All groups share one centre, and each spreads out both ways along 11 directions, with some noise.
Known rows, each followed by its group:
[-13 -26  16  -3  23  -6 -10 -11 -15  -7   2  24 -30   2  14 -25  39 -22
   4  -5] | j_887
[-20  10  17  40  11  -9 -24   5 -19 -26 -15  26  10  14  11  -7  15 -11
  -9 -19] | j_537
[ -3  -4  14  17  11  -8  13  18 -12  -2  -5  15 -12   8  16  15   2 -11
 -17   1] | j_142
[-20  22  -8   0  -8   2  21  12  -9  -1  -1  -3   6  26  10  15 -20  14
 -12 -11] | j_142
[ 11  24   7   5 -15  16   7  -4 -42   2   5 -13  18  59  -2  -2  -3  32
  10 -13] | j_142
[  0  24 -18  12  45 -43 -11 -22 -16  46   8 -30 -19  55 -47 -24  -8  -8
  50  54] | j_111
[  7  33   4  40   1 -24  -5  12 -34  11  41  13  28   8  -2   8  -5   1
 -34  20] | j_537
[  6 -39   4  -7  30   9  16  -1   4 -19 -35   2  -1  14   5  -3 -10  -1
  10 -17] | j_887
[ 54  -9 -10   6  11  -1  -4  -6  -6  12  42   7  34  11 -31 -19  59  45
 -17   0] | j_111
[  9   9 -26  18  38 -14  28  -1 -21  20  14 -14  42   9 -20  14 -35  19
 -16  -8] | j_111
[  9 -13  -8 -14 -12  11  13 -17 -13   3 -17   3   8  25   4   3  -8  11
  29 -13] | j_537
[  6  -2  16  33   7   2 -29   3   2 -21 -11   1  32   7 -39  -9  64  17
  -7 -18] | j_537
[-35  -3   4 -15 -10  25  33   9  24  12 -46 -16 -49   5   4 -20   8 -18
   0  11] | j_887
[ 12 -21   5 -22  10  24  19  -6   2 -10   7 -17  25  18 -35   1  -7  -1
  33   6] | j_111
[ 21  -3  12  -8 -22  28 -15 -24  18   8 -17 -32   0 -28 -19 -37  31  14
   0  -9] | j_537
[ -3   3   6  -7 -32  31  14   4  -3  -3  -1  12  -1  13  21 -14   9   3
   0  -7] | j_111
[ -3  26  12  -8  -2   4 -20  -2   5  -9   9 -34  11   9 -30  -4 -20  -5
  30  15] | j_887
[ 16 -18  11   1  15 -10  -7  13   0 -10  -9  -2 -12 -10  -5  28   9  12
  -7  -5] | j_537
[  1  13  -6  -7 -13  -3 -24 -35 -27  26  15  -1  -2  -2   9 -16  -4   1
  19 -18] | j_537
[ -1  10   7  21   2 -16 -50  -6 -16 -24 -26   9  -1  28  12   8  19  13
  18 -34] | j_537
[ 35  -4  41  40  17  -2 -32   5  -9 -26  -8  -3  23 -26 -20  18   1 -14
  -9 -14] | j_111
[ 24   7   7  23 -20 -23 -33  -2 -31  -4 -12  20   2  14  21  40   8  21
   0 -22] | j_537
[ -5 -16  -5 -28  10 -12 -28 -12 -16 -30  19   6  12  -9  22   4 -11  10
  10 -25] | j_887
[-35   9  -5 -17   3  -7  14  10 -10 -26  14 -12  21  20   2   4 -42   0
  -9  15] | j_142
[ 59  -9  19 -13  17 -10 -20   1 -22 -26  12 -32  22  22 -26  21 -31  25
  21  17] | j_142
[ 39 -36   8 -31 -14 -16 -10 -14 -12   7  25  21 -43  -5  42 -63  52  25
 -40  40] | j_887
[ -4  16  11 -17 -52  15 -15  -6  10   7  -8 -25 -18 -22  -6   7  18  13
   1  -6] | j_887
[ 11  16   9  -3 -10  12  -8  16  27 -17  -6  -6 -10 -11  24 -10 -20  -1
  -8   1] | j_111
[ 24 -15   9   2  21   0  -3 -15 -21   5   6 -12  14  21 -24 -10   7   7
  21   4] | j_887
[-37   6  14 -43 -17  43  49  25   0  -9 -10 -34 -20  29 -13  42 -29   3
  26 -15] | j_142
[ 13 -19 -21   5   5 -36 -39 -17 -13 -13  27  41  25 -10  27  -4   9   7
  11 -10] | j_142
[ 20  -9  26   6  35 -27 -33  -1 -39 -13  51  18   7   8 -24  31  18 -18
  37   2] | j_142
[ 18 -30  22  10  26  -4  31  30  42   9 -39   1 -57 -59  14  23 -21 -41
 -40  19] | j_142
[ -7  33  -3  16  22 -13 -47 -13  14  -9  -5 -20   1   0   2 -40  -9   6
   3 -11] | j_537
[ -9  18  -4  -1  10 -13  -2  -4 -36  -1  26  -8  22  57 -21  -1   3  17
  17   8] | j_537
[ 47 -42  21   9  19  10   9  11   5 -36 -36 -19  43 -25 -20  43 -40  10
  -9 -20] | j_111
[ 43  16  10  45  21  -3  -8  15  18  -8 -19   3  20   8  22 -28 -39  -1
 -24  10] | j_887
[ 33 -34  -6  26   1 -57 -19  -7 -48  -4  13  30  27   2  -2  30  17  23
 -20  25] | j_142
[-50  -8  21 -17   4   1  12  15 -16 -26  -7  10 -26  -2  30   9 -27 -42
   0   7] | j_111
[-32 -25  19 -54   1  -1 -15  -1  -1 -37  11 -11 -20 -10 -10  16   2 -19
  34  -3] | j_887
[  7  -9  15  43  28  25  29 -11 -16   6 -34 -16  43  14 -30 -21 -38 -22
  10  -8] | j_111
[ 22 -24  10 -12  30   4  -1  34  60 -30 -31  -4 -34   2   6  -2 -10 -11
  18  21] | j_111
[-41  14  -6   7 -30 -23 -35  -2   4  -6  15  30  -3   6 -12  -6  25 -28
  31  35] | j_142
[ 16  22   4  20 -21   6  -6  16  15   1 -20   1 -17 -10  17  -2  -1   3
 -25   9] | j_887
[ 14 -16 -24 -46 -10  27  61  26  10 -17  39   3  37  18   4  22 -22  38
 -19   4] | j_111
[ 18  47  19   2 -15  13 -22  14  26 -26  18 -41  25  22 -16 -64 -30  11
 -15  58] | j_887
[-11 -37 -15 -32   4  -7  18 -41 -49  32   7   0  -2  13 -19  24  28  16
  25 -35] | j_887
[-12  20  -8  10  18 -24 -39 -11 -16 -14   8 -14  24  -6   0 -10   2  22
 -23 -24] | j_537
[  8  17   3 -29 -12  50  20  -3  23  17 -20 -37 -21   7  -1  -1 -24  12
  23 -26] | j_142
[ -7  14  21   2  25  -9 -22   5  -3 -11   7 -12 -23  14   0  -8 -18 -24
  21  11] | j_537
[ 44 -20  -5  -9   2 -25   2 -17 -13  25  -5 -17 -17  37 -25 -16  15  32
  16  48] | j_111
[ -4  -3  13 -17   1  21  -4   9  27  -5   8  14 -26 -14   8  -3  -9 -40
  39  -1] | j_142

New rows. What belongs after each?
[-11 -28  28 -26 -24   3  -7  14 -16 -50  16   5   3  13  -4 -17  60  21
 -29  15] | j_887
[ 40  -3  26  15   9  -1  -6  10  -9 -16   9  15   1  17  17  -9 -19 -14
  10  20] | j_142
[ 12  57   1 -17   8  29   7  -2 -19   8  34 -42  17  51  -7 -15 -38  29
  25 -24] | j_142
[-25 -18  24   6   8  23  18  24  19 -34 -56  10 -18  10  23   6 -12 -17
  -9 -20] | j_142
[ 45 -10 -17  -4   3  -9   7  -5  25  27 -10 -12  -4 -42   7  21 -34  11
 -11  -1] | j_537
[ 20  12  -8 -23   2   1  -4   1  28   1  20 -23 -11   5   2 -32 -13  13
   5  30] | j_111
[ 27  -3  45   4  -3   5 -13   4  -6  -2  28 -14 -17 -54 -25  11  24 -24
 -19  18] | j_537
[-27   0 -11 -39 -15  19  18 -24 -24  23  19 -16   1   0 -20  15   3   4
  28 -31] | j_142
[ 22  11 -21   7   8  14  13   6  43   1 -46 -23   9  35  -7 -39  -6  38
  -2   4] | j_537
[ 46 -23  18   2  20 -11 -10  21   9 -35 -26 -12   3   2   2  32 -28  18
  -4   2] | j_142
[-41   7  -4  -1  11 -12  10 -13 -27  11   5  -8   7  -3 -21   5  14   3
 -14 -13] | j_142
[ 40 -30  19  31  31  -1  17   4 -16   3 -21  10   8   2  -1   5 -22 -17
  -6   2] | j_887
[-30 -25   3 -21  16  15  18  -9   3 -33 -14 -13  29  29 -19 -21 -21  -9
  22   0] | j_537
[-30  19  14  17  22  -1  -8  17   0 -22  -7  -2   3  25 -19  12  10 -13
  12  -6] | j_887
[  7  12  15 -26 -14   5 -15  25  27 -32   3 -18 -13 -17  25  16 -44  -3
   0  12] | j_111
[-15 -38   0 -43  25  -9  28   9 -20 -19  51  20   6 -16  15  37 -40 -25
  14   5] | j_142
[ 38  17  -9  51  23 -12  -6  13  27  10  11  -3  43 -32 -35   0  12  12
 -46  20] | j_537
[-37   0  -2 -37 -23   1  -6 -28 -13  20  15  -4 -38   0  -6 -24  53   6
  13  -2] | j_887
[ 38  -4  -6  17  22  -2 -21 -13  35  31  -6  -8  -8 -41 -23  -4  22  -1
   4  -5] | j_537
[-28  -3  19 -34  11 -10   1 -14 -51   3  21  -7 -35  -1  19   2   6   2
 -15 -19] | j_537
[-77  22 -15 -27  31  -1  12   3 -17 -22  37 -11  24  12  -4   0 -29 -12
   6 -26] | j_142
[ 61  28   3  47 -53  12  12   3  -4  38   6  14  20  14   9   2 -28   3
  11  47] | j_537
[ 12  19  24  14  -1 -20  -6  17 -26  -8  29   1  -7 -14  13  23 -30 -10
 -26  22] | j_537
[ 26  18 -12  34  17   0  -3 -22  -4  25 -24 -30  35  -5 -22   3 -35  12
  11 -22] | j_111
[ -5   3  10 -16  -8  -2 -17  -2  22   2  -4   3 -42 -29  37 -16 -11 -24
  -1  10] | j_887
[-12   5 -37   2  33  -3  31 -20   6  34  -9 -13  13  22  -7 -25 -27   5
   8 -11] | j_111
[ 19 -56  12  19  40 -30 -15 -13   5  -8 -19  28  -9 -57  15 -17   8 -39
 -28   6] | j_142
[ 11 -25  -5 -10  -4  37  41  -6   6  -5  -2  -3  43  -5   0 -14 -13  19
 -19 -29] | j_111
[-16 -21 -13 -18 -11   3  24   6   4  -8 -11  24  -8  -7  33  12 -18  -8
 -11 -14] | j_142
[-19 -41  18 -22  48  -2   5  -5 -18 -36   0   8   9   2   0   5 -26 -33
  23 -12] | j_887
[-19  18 -23   0   6   6  16  20  27  -6 -22   7  -7  -5  38  20 -43   4
 -11 -33] | j_111
[ -1 -12   7   8  23  -1   4 -13 -14  -8  52  -9  60 -26 -73   5   9 -21
  11  17] | j_537
[ -7  15 -15  33  43 -38 -23  -3  -6   2  16  10  24 -20  -3   5  -7  -9
 -18 -11] | j_537
[ -2   3   7  28  26   3  20   0 -14  14 -25  -4   6  -1 -16  47 -38 -25
  19 -23] | j_887
[-12   4  30 -13 -26  19 -28  17  10 -57   4 -13  17 -13  -5 -14   7   3
 -16   8] | j_887
[-11 -13  29  20   3  -6  18  21 -44 -23  10  25  10  10  -3  25  20  -3
 -37   0] | j_537
[ 12  17  28  11  28  -7   2  27   0 -11  17 -17 -10   6 -25   0  15  -4
 -21  32] | j_537
[ 40 -12  16  24  44  -2  10  11   3 -15 -16  -8  19  34 -12 -18 -31  -3
   9  23] | j_887
[-12   4  26  14 -30   6 -57 -21 -23 -25 -36  23  -8  33  29 -10   7 -20
  58 -37] | j_537
[ 21   1  19 -21 -11   0  -6 -19 -31  28  15 -13 -43 -23   3  12  33  15
 -14 -15] | j_537
[-45   2  -2  -6  -9 -10   7  20 -10 -20   1  10  -1  16   0  27  -2 -12
   2  10] | j_142
[  8  13  25  28  11   0   5   0 -38   2 -13 -20   0  25 -24  -2  17  11
 -18   1] | j_142
[ 71  -1  17   3 -16  27  24  26  30  16 -14 -28 -18  23 -40  12  27  30
   1  46] | j_537
[ 12 -15  11 -27  -6   6  34   2 -18  -6  26 -27  13 -12 -24  13 -13  11
 -24  23] | j_537
[ -3  15   7  30  30 -17  -5  29   1 -24  -1   6  11  30  -4   7 -12  -5
  -6  15] | j_537
[ 38 -36  22  -6   0  -1   6  10 -10 -25 -13  -6  16 -11  -3  33  -5  14
 -15  -1] | j_111
[  3 -50  23  -3  20   9  35 -15 -39   4  11  12   4   4  -7 -38  23 -12
 -22  12] | j_887
[ -4   9   4 -38  24  -7 -40  -8  23  -9  44 -15 -27  -7  -8 -43  20 -11
  29  23] | j_111
[-40 -32  14 -29 -17   1   6  -7 -18 -26 -27   6 -21 -39  48  24 -36 -16
 -21 -41] | j_111
[  8  -7   8 -27 -10  12 -41   5  46 -34 -23 -14 -15  -1  16 -31   2   9
  20   1] | j_887
[ -7  -8   3  11   2   2  15   8 -10  -9 -21  18   2  29  19   1 -22 -16
  11  -2] | j_537
[-39 -41  34   8  32  -9   4  14 -36 -56  24  24  41 -27 -22  36 -16 -53
  -8   5] | j_537
[ 20 -16  -1 -16 -19  17   2   0  32 -11 -52 -11  -9  -2  26 -10 -59  -4
  20   5] | j_537
[  6 -31  22   0  34  11 -13  -8  39   1 -15  -3 -14 -67 -19 -15   0 -54
  15  -3] | j_537
[ 47   5  38   5 -39   6 -23  39  12 -32 -10   0 -15   3   8  40  -7   9
   6  23] | j_111
[ -3 -26  12   8 -15  -4 -18 -14  -1   5 -23  18 -16 -15  -9   9  46 -12
  18  -3] | j_142
[  1  -4  -4  -6 -13 -20 -15 -15 -36  11   0  -2 -12   1   7  28   6  18
   2 -11] | j_111
[  6 -37  12 -14  -5  -8  -4   4   9 -25  -7  10  -2 -10  13  -6 -21 -24
  13  35] | j_142
[  7 -28 -12   0 -20 -35 -18  -5 -17 -42 -22   6  43  18  10   5 -19  33
 -14  19] | j_142
[ 40  -7  20   4  26  20  48 -12 -38  49   7  -9 -21 -14  13  -4 -13   1
 -44 -22] | j_142
[  5  17  14  24  11  -6 -24 -22 -24  31   6   0 -18  -7 -26  21  13 -32
  44 -17] | j_887
[ 22   2   4  32   9   8  -1  -5  15  23   4   7  14 -25 -24 -16  23 -14
  -4   3] | j_537
[-40   6   3  30  20 -11  -3 -28 -38  20 -13  18  -7   0  10 -23  14 -26
  -6 -37] | j_111
[ -5  -1  11  18  10  -8   7  -3 -28   5  17  19   8   0  -1   9   9 -12
  -9  -3] | j_537
[  2   4  -8 -29  -2  10  -4  -4   8 -13  32 -14  12 -26   9 -12 -16  11
 -13 -16] | j_111
[ 35  -5  20  21   6  -1 -18 -16  -5  19  -9  -6 -11 -17  -9 -22  18  -6
   5   6] | j_142
[ 15   5   7 -44 -50  17 -23 -41 -27  22 -24 -26 -50  24  41 -21 -14  27
  40 -23] | j_537
[ -9  17  13  -7  -5  12   2  15   3 -25  10 -25  13  50 -37 -44  28  25
  -4  38] | j_887
[  8 -32  14 -16  11   1  12  -2 -17 -32 -27 -26  11  13 -13  18 -21  19
  -7  -5] | j_142
